The first 7 rows are patterns. Each new row is the sum of 2 different patterns, raised or lowered, with some noise. Before adding, each is slid sideways (what falls off one end comes back at the other) and multiplied by a number that may be negative. Names go in the order of the patterns.
Some rows, each with the names of its patterns after it:
[-21   9 -13   4 -16  29   9  -5 -10   9  -4 -10   6 -10 -33   6  12   6
 -27  -8 -12 -11  -1 -26  18  -3 -15 -19  23  23  24   0   1 -16  -6]  B
[-13  17   4 -10   6 -52  -3  19  19  11  27 -27  33 -40 -10  -1   0   4
  -2  -1   6  37  14 -15 -11  35  26  17 -12  -4  17 -43  23 -14  -2]  C
[ -8 -10 -27  -6   4   5  13 -49   0 -10  19   3   6 -18  -8  15  -7   9
 -13   7  15 -26  23 -18   3 -10  14 -13  29  28 -16  25 -29   0 -31]  E
[  5  11 -36 -21   8  10 -20  -6  30  -6  11   3   3  15   9  35  21   1
   0  -4   5   2   4  18  32  -4  -9 -22   8   3  -6 -17   3 -24 -47]  G
[ -5 -33   7 -15 -15  -4  11  -3   2 -19   2   2 -25 -14  -5   9   4  14
  -5  17  -1 -33  15  25 -29  -3 -15  -1  -4   0  22 -14   8   9 -16]  T
[ -7  11   1 -11  -6  16  -2 -10   3  -5   8  20 -17   0  -2  22  -3 -13
   4  -6  -5  -5   6 -26  12   9 -25  -4  18  16   3  20  19  -7  -7]  X
[ -9  23 -16  10   8 -15  21 -15  21  17 -15   8 -19  23 -32  17  12   6
   2 -22  25 -12   4  17  -4  23 -18   6  -6  11   9  -8   0  -2 -27]  W

New rows, each followed by the names of its patterns:
[ -6  -7   0 -46 -12  36   0 -49  -4 -15  21   4  -6  33 -37  20  -5   7
  -1   0  32 -13  52  11 -18 -27  -7 -29  39 -29  33  24   8   7 -11]  C T
[ 23  13  25   3  37  15  25  27 -11  40 -11  -8 -26  16  -2 -21   6   9
  16  33 -46   0  -4  44   8   1  -5  -5  14  -2  28 -22  24  27 -26]  E X
[ 24 -34 -31  15   3  -3 -38   6  -1 -54 -14 -54 -15 -30 -47 -32 -42 -39
 -21 -30 -11 -19 -34 -32 -38 -33  -8   6  -1  -7 -20 -40   9   1 -22]  G T
[-47  -1 -33 -59 -11 -27 -21 -11  -3 -14 -48 -28  -6 -38 -46 -59  -4 -41
 -41 -30 -20 -21  -6 -60 -25 -24 -22 -37 -44 -17 -27 -22 -37  -9 -57]  T X
[  4 -44 -13  -7 -34 -11 -35  22 -19 -37 -29  13   5   7  -6 -27 -13  -4
 -54  -7  -7   8 -24  31  15 -20 -24  -5  -4 -17 -13 -26 -29  -6  -3]  B X
[-13 -59  26 -57  23 -15  -5 -17   2  13 -28   9 -62 -24 -26 -11 -52 -52
 -29  -1  -8 -14 -17 -37  -9   3  -3 -23 -31 -12  -5  23  -3 -42 -23]  C E
[  0  44 -20   5  15  34  23 -31  19 -12  26  34   3  71 -14  35  15  41
  13   0  24   6  33   8  26 -14  18   4  21  10  33  41  28  -1  19]  C W
[ 11  26   4  35  18  19  49 -13  14  37  23   5  16  22  25 -20  19   8
  -5   7  -3  10 -17   9  12  28  13 -12  23  33 -22 -13   9  26  27]  G T
[-19  -1 -18 -50 -38 -47 -54 -21 -42  11 -32 -42 -39   5  -6   9   9 -27
 -48  -9 -25 -21 -40  -4 -28 -19 -11 -39 -30 -16 -41 -44 -46 -46 -54]  B G
[  2   6 -12 -29 -29 -19 -25 -29 -39 -24   5 -16 -39 -29 -26 -17 -13 -25
  11 -27  -9 -29  -2 -28 -18 -29 -20  30 -16 -31 -26 -18 -37  17 -48]  C X
[ -2 -32  45  -7  11  12 -15  21  -8  20  -3 -26  19  -6  -1 -47   2  19
  10  -7  18   6   0   7  33 -15  21  -7  -1  29  12  -6 -18  -5 -16]  C W
[ 16  22 -21  12 -34  31  16   5  -1 -21  24   5   0 -19   9  17  -7   9
 -14   9 -15  -3  13   7  -5   2 -37 -22  14 -20  57  11  10  22  -1]  E W
[-16 -11 -44 -45 -31 -30 -20  -9 -18 -44 -30 -48 -30  -3 -20 -14   2 -62
  14 -63 -26 -35 -17 -29   4  -6 -34  16 -33 -37 -53  -3 -10 -27 -38]  C E
[ 25   5  33  27  28  18  38  73  30  -6  56  43  32   7  26  28 -13  21
   0  23 -10  18  17 -35  -5  36  29  29  33  36   4  -6 -16  32  28]  G X
[ 31  31  10 -14  26  22  54  14  19  50  44  24  30  50   2  16  28  33
  43  -3  11  53   4  36  16  25  17 -18  24  -9  -3  32  28  49  11]  G T
[35 27 58 41 31 10 17  6 18 20 22 20  6 -7 27 38 21  0 19 22 31 24 55 29
 36 48  9 33 41 70 19  8  7 20 27]  B G
[ 15   4  72  51  45   3  19  49 -25  48   7  29  20  23  43   1  28 -31
  32  34  61  55  38  15  33  -8  -4  22  20   9  19  28  37  66   1]  C E
[ -7   1 -19 -18   2   0 -32 -35 -20 -15  11 -29   7   3 -14 -34 -24 -11
   4  -9 -20 -26  20  -5 -69 -11   4 -28 -11 -32  26 -26   4  12 -13]  C T
[ 42   4  38  51  14  17  31  46  -5   9  21  35 -25  35  21   2  26 -15
   4 -41  -6   6  -7  17  10  13  16 -36 -16   7  35  41  11   0  15]  E G
[ -3   2  -9 -39  11 -14  20 -17 -18 -22   4 -25   4 -38  -3 -20   1 -10
 -15  -2   6   1 -17  11 -14 -65  13  29 -25 -30 -25 -18 -12   0  -8]  B T
[ -9  47   2  18  16  10 -16  31   1 -13  20 -15  26 -17 -21  36 -15  29
 -20  39 -19   5 -19 -15  36 -34  33   1  15  10  -4  35   5  10  -9]  E W
[-17   1   0 -30  37 -26  55   7  -6  28 -17  23   7  10 -35  -2  -1   3
 -13 -37  11  21  38  -1  59   4  26   4  17 -22  44  15  13  47   3]  C E
[-13 -43  -4 -47 -10  -5 -51 -27 -25 -18  -9   2  -1 -24 -17 -25 -24 -46
 -18 -12  23 -32 -23  -9 -11  -8  26   8 -18 -28  37   6 -38 -26   3]  G X
[ 21 -26  -5 -30 -72  -2   6  31 -23  46 -51   9 -53 -21  10 -33   4 -13
 -29   6   4  14 -25 -15   9   6  15 -18 -11  37 -37  -5  -3 -17 -25]  C W
[  2  20   5 -14 -15   7  27 -30  -8 -19  23  26 -27  58 -32  20   4  21
 -18  23  34 -15  64 -13 -11 -35 -11 -21  10 -28  38  14  17 -34  -1]  C E
[  3  -4   5   5 -37  17 -27 -13 -12 -18   1 -17 -10   4  19 -18 -16 -14
  31  -4   2 -29 -21   3 -72  20 -19 -18 -33  22  10  -1  -5 -60 -21]  B C
[ 22  49   6  -5   2   9  -4  11  30  14 -25  23  33  28 -24   4  13   8
  19 -15  15  27  -3   0  19  39  57  12  23   3  16 -10  50  -7  16]  B X
[  7  -9  21   5 -24  -8  23  30  19 -16 -13  -1 -36  11 -23   0   0   0
 -15 -30   2 -44 -18 -11   5 -22 -27 -28  15 -61 -34  -8  -6 -20 -24]  C G
[ 13 -10 -19   1  32 -21 -11  19   9 -13  22  15 -19   2 -17  -8 -17  14
 -41 -40 -40 -18 -13 -25 -23   5 -22   3 -25   5 -45 -36 -30   2 -10]  B G
[-41 -42  -1  -9  -9 -14 -20 -13 -28 -19 -33  14 -32 -13 -19 -13 -53 -14
 -33 -62  -3 -38  -8  -2  -7   5   8 -10  -4 -37  -5 -63  40 -10  -5]  E W
[ 20 -45 -15 -10 -35  -4   1  12 -42  19 -36 -25 -41 -61 -27 -26  -4  -2
   9 -26 -32 -51 -34   1 -11  -7 -39 -24   1  12   7 -34 -22  24 -19]  C E
[ -3  29   4  10  66  11  17 -14  36  51  26  18 -10  59 -39  28  -6  12
  25   8  31   0  11 -40  -6  47  33  31  32 -19  53 -25   4  37  18]  C W
[-27  10 -21  37  21 -36  25 -37 -14 -43  -4 -30 -22  -9 -21  -6  19 -43
  -8  -4  19  -5  -7 -32 -12  11 -22  -3  -5 -10  -5 -33  10 -16   4]  E X
[-40   6 -51   5 -24  16 -11 -16   2 -20 -46 -34 -14   2 -16 -11 -46  -8
 -40  18   4 -43 -11 -44   5 -52 -15   4 -35  -7 -41  11 -39  -9 -27]  E W
[ 21   5  23  14   1  16   9  38  37  -4  25 -30  33   8  14 -22  25 -36
 -58  30  -3   3 -11  47  24   3  34  38  -1  23   3  56  23  24  27]  E G
[ 21  25   8  15  51  30 -17  28  17   0  27  -6  13  13   7  32  -7  28
   9  38   8  12  18  11  58 -13  15  26   6   3 -21  28  -8   7  15]  X W
[ 19  44  13  13  39  10  -2  41 -22  -8  11  15   1  -3  52  12  33   0
  48  10  33  45   1  49  35  41  46   1  45  14  31  16  19  50  54]  G W
[-28 -22 -18 -21  12  -3  15 -30 -43  22 -10  19 -31  -9  -6 -63  15 -32
 -15   0   8 -30 -10 -18 -70  -4 -17  14 -30 -10 -27   8 -31 -44  17]  C W
[ 47  14  -2   4 -16  86  -3  61   7  17  15  33  28  10  22 -16  18  23
  15  17 -27  25  25  31  -7  62 -28   2  38   3  35  15  59  22  64]  C E
[  1  13 -38 -13   9   5  -3 -33   4   6 -33  11 -18 -27  -7  14 -37  13
  39  -2  14 -13  13 -42 -17 -17 -19  -7 -15  -6  23 -52 -16 -13   3]  E X
[-50 -15 -29   3 -28   3   0 -17  -6 -16 -25 -16 -16   3 -21 -11 -15 -21
 -35  -4 -18 -36 -18 -19 -29 -16 -23 -23 -43  10  -2  -5 -17  10 -49]  E X
[ 19  12   7  26   3  25  35 -21  33   8  12 -17  47  37  18  40  16  28
  -4  14  32  10  25  -4  38   6  18  22   5  25  32 -25  14  30  29]  X W
[-19  36   5  -5  -1  20  13  33  24   1  26 -24   0 -14 -18   9  -8 -11
   8  23  32 -37  26  14  19   8   4   0   2  17   0  33  -3   6  25]  E X
[ 34  19   6  22  25  17  -2  -5  33  40  10  36   6  21  -2   8  18  65
  72   5  51   6  45  -3  46  58  -1  13  63  48  32 -21  47  23  12]  E G
[ 48  12   9  13  46  42  49  19  11  21  10  20  26  22  10 -25 -34  27
  27   2   1  41  18  10   8  56 -11  14  26  30  25  33  57  30  26]  B G
[-26  16   4 -30  -8   0  30 -41 -18  -3  14  23 -32  46 -27  20  10   6
 -18  -2 -11  -7  72  -5 -12 -17 -14  -7  17 -15  54  -2   7 -14   8]  C W
[45 40 25 -1  1 12 30 22 20 49 10 11 51 39 75 23 21 45 17 29 11 30 41  8
 59  9 34 33 12  8  2  4 43 22 20]  G T
[  46   18  -28  -27    9   16   -4  -25   -7   24  -64   -7  -58  -12
  -30   -5  -29  -29  -29 -108  -18   11  -29  -24   12  -37   -2  -61
    0  -25   -7  -12  -22   -5  -11]  C G
